The rows of a group lie close to one hidden flat surface of 7 dimensions, which passes through zero. Surfaces can cross.
Known rows, each followed by its group:
-11 3 29 -35 -58 3 -21 20 -41 27 -7 64 -36 => (0)
9 -11 29 32 -45 -2 -16 -50 -30 -13 2 9 -1 => (3)
-12 32 41 -22 8 -25 8 4 4 0 -34 19 -30 => (0)
-15 15 -3 -2 4 -3 9 -38 -16 -20 0 6 -25 => (1)
7 27 27 3 -34 7 -28 29 -42 -2 4 31 27 => (1)
-5 25 1 -33 6 -11 -38 -15 -1 -22 42 14 -1 => (3)
-25 21 54 -5 -19 1 -37 31 -12 11 -17 4 -3 => (2)
-8 -6 -32 12 -10 18 27 -20 -29 -20 4 4 16 => (2)
-35 15 -10 -56 30 -11 -17 27 42 -6 3 46 8 => (3)
-11 -7 42 -3 -7 -12 53 -28 14 -4 -77 45 5 => (3)
-46 -4 1 -8 -56 -12 23 13 -5 6 -16 25 -29 => (3)
-14 20 4 44 -37 -11 11 16 -55 23 -28 21 -63 => (2)
7 -18 -13 3 -21 -3 63 18 3 22 -31 2 -18 => (2)
-27 -44 -4 2 -33 7 -46 6 21 35 -10 74 10 => (2)
9 -13 -4 -19 14 3 14 10 35 -7 1 -18 37 => (2)
45 4 -30 12 25 -14 32 -3 5 13 -4 14 -25 => (2)
-36 15 0 -7 32 23 -30 -19 -41 -15 17 -17 -21 => (1)
-50 7 -61 19 16 5 37 -8 -27 -10 -15 3 -43 => (3)
20 -13 -17 -5 5 14 39 18 23 7 -6 -18 28 => (2)
-13 -6 -8 48 24 6 19 9 25 -3 -37 -33 15 => (0)
-26 -36 -53 37 2 17 -25 -33 -5 1 34 -10 -3 => (1)
14 -9 -14 5 -28 -1 -10 12 5 -12 34 1 44 => (1)
-14 -9 -15 5 -22 -3 15 20 -10 32 -10 13 -46 => (1)
13 -16 -14 -3 -22 -7 38 10 23 -6 -5 -21 13 => (1)
-7 -28 -16 56 -6 -5 -53 16 8 40 -7 60 -15 => (0)
1 27 33 -24 -36 -34 12 -15 -20 0 5 9 -50 => (3)
50 29 32 -76 32 -25 27 2 28 1 -4 12 -12 => (0)
18 -5 1 -36 19 -46 17 -17 44 39 -22 58 -58 => (1)
3 4 7 -30 -3 21 1 -3 -12 -30 31 -37 37 => (0)
-28 10 39 -13 -64 -2 -16 63 -22 27 -13 28 -15 => (0)
-46 -26 -49 36 -48 20 -20 28 -4 10 32 -12 21 => (3)
20 -21 -5 -9 -6 2 -33 9 0 28 14 45 3 => (0)

New rows, each followed by its group:
-21 19 -35 -37 76 10 1 1 26 -24 -8 20 16 => (3)
5 -20 20 73 19 4 -15 -19 17 1 -42 -5 30 => (1)
-27 -28 25 7 -42 2 -22 51 29 35 -21 7 0 => (2)
-54 7 -4 -36 -31 -8 27 -8 6 -27 -3 4 12 => (3)
-12 1 -7 -15 2 -4 -72 24 11 14 26 51 12 => (3)
0 -28 -12 42 30 20 45 -15 4 0 -43 -9 22 => (3)
49 -8 48 32 -32 -7 29 -24 -15 8 -19 -30 -14 => (3)
4 -9 -3 18 -12 10 12 -30 -9 -24 12 -44 29 => (3)
-22 28 13 5 0 9 20 -35 -46 -46 -5 -25 -9 => (1)
-54 30 -71 -19 -11 0 -28 23 -29 -11 77 -11 -42 => (3)
31 27 31 -14 13 -22 34 31 4 19 -31 5 -30 => (2)
14 34 53 3 7 -23 -9 -13 -17 -11 -36 44 -5 => (1)
33 2 -33 26 84 -32 -33 -35 61 -2 3 1 10 => (0)
-1 26 -45 -3 58 -2 23 -7 -26 -9 6 -17 -55 => (3)
7 -8 -18 -2 -79 -3 17 42 -16 21 17 25 9 => (1)
-4 -30 21 25 -55 -1 -7 30 14 26 -26 17 30 => (3)
-23 6 16 17 -32 17 -30 16 -33 9 -11 36 2 => (2)
-6 13 0 -24 -25 9 24 11 -7 -25 23 -45 16 => (0)
63 -40 -10 -20 34 32 13 -16 4 19 -5 20 26 => (0)
1 -4 -6 -20 2 9 -41 19 22 -8 40 -11 39 => (3)
-28 -6 -46 22 16 11 35 15 -13 8 -13 -12 -32 => (3)
-32 -11 -15 26 -7 12 -18 -39 -22 -8 3 32 0 => (3)
13 0 11 -40 11 -2 41 48 30 19 -13 -37 -1 => (1)
48 -14 10 31 40 15 -5 -17 7 2 -9 -32 27 => (3)
-20 10 -39 -11 7 8 -2 43 10 -4 33 -33 2 => (3)
-54 -4 -9 70 8 30 -13 -20 -29 -19 -33 -18 8 => (0)
-11 22 4 23 62 -20 -24 -27 35 -27 -13 -10 11 => (0)
56 4 28 -62 28 -2 48 19 24 16 -24 7 0 => (0)
-19 9 1 2 -1 27 -42 10 -36 -6 20 5 3 => (1)
-5 -4 10 2 15 16 17 -15 -11 -12 -15 -15 14 => (0)
10 -16 18 -8 2 6 -48 19 25 10 18 15 52 => (3)
1 13 22 -10 -5 -21 23 -31 -11 -3 -33 36 -35 => (3)
4 25 63 1 46 -16 -13 -1 8 9 -61 16 -19 => (1)
-9 31 29 -59 -6 -28 56 9 9 -18 -19 -16 -34 => (3)
41 40 26 -52 6 -25 32 27 3 11 4 -39 -52 => (3)
-8 -31 -25 27 -13 2 -31 -3 10 20 6 39 0 => (2)
-25 15 19 9 21 -3 12 -28 -35 -1 -38 5 -58 => (1)
23 -16 -24 62 -6 -15 -3 31 14 45 -2 -10 -43 => (2)
-43 18 -17 -11 -12 1 42 -15 -41 -6 -5 -23 -61 => (1)
-10 26 8 -68 42 1 8 11 -12 -3 10 -13 -47 => (1)
15 9 -12 2 -10 5 -48 -25 -33 -23 71 -33 -5 => (3)
17 17 2 -31 -1 -23 96 3 6 2 -44 15 -42 => (2)
8 -22 -14 39 -61 -22 75 -4 14 13 -32 -2 -13 => (1)
2 -30 1 28 5 -16 54 13 38 34 -55 -20 -35 => (1)
-5 -22 16 67 24 11 -9 -12 11 12 -45 -20 18 => (1)
-14 -23 -4 11 -29 13 -31 9 8 3 13 15 27 => (3)
61 0 32 40 15 -4 23 -56 -32 2 -19 -23 -28 => (3)
-5 -39 -16 52 9 10 -43 2 22 32 -7 15 18 => (1)
44 -11 23 15 17 4 5 -1 8 11 -10 -10 14 => (3)
52 24 11 -20 39 -9 18 22 8 14 8 -39 -27 => (3)
9 -5 5 -25 10 31 44 -5 -19 -22 -5 -44 33 => (0)
-17 13 18 17 1 35 -39 40 -34 2 1 -12 22 => (1)
30 -4 12 -12 18 -21 63 -8 54 -1 -34 -22 -1 => (1)
17 7 33 -5 78 -11 -36 -42 32 -9 -17 6 8 => (1)
-35 -7 -18 64 27 6 3 -29 7 -13 -30 -29 -2 => (0)
-46 -24 -36 15 24 30 50 19 30 -7 -60 14 37 => (3)
-24 8 -8 15 -28 -9 -40 -47 -44 -8 29 37 -32 => (3)
-40 -5 -27 -21 13 13 -35 5 15 -22 24 23 42 => (3)
25 -21 -16 -24 -18 13 22 -12 -25 15 18 15 -11 => (0)
-19 -15 47 -31 -38 12 40 67 30 20 -45 -20 22 => (2)
22 -19 -27 -30 -5 -41 41 -42 51 -2 16 12 -19 => (1)
31 -34 7 44 -23 13 -50 4 -11 26 16 4 24 => (3)
30 14 -14 2 13 3 43 6 -21 0 21 -72 -37 => (3)
-9 0 24 5 30 -5 25 15 10 18 -39 -20 -33 => (1)
-10 22 -6 35 19 -45 -13 5 44 9 -12 8 -35 => (0)
9 -6 42 0 -2 -9 -2 -39 8 -11 -22 36 23 => (3)
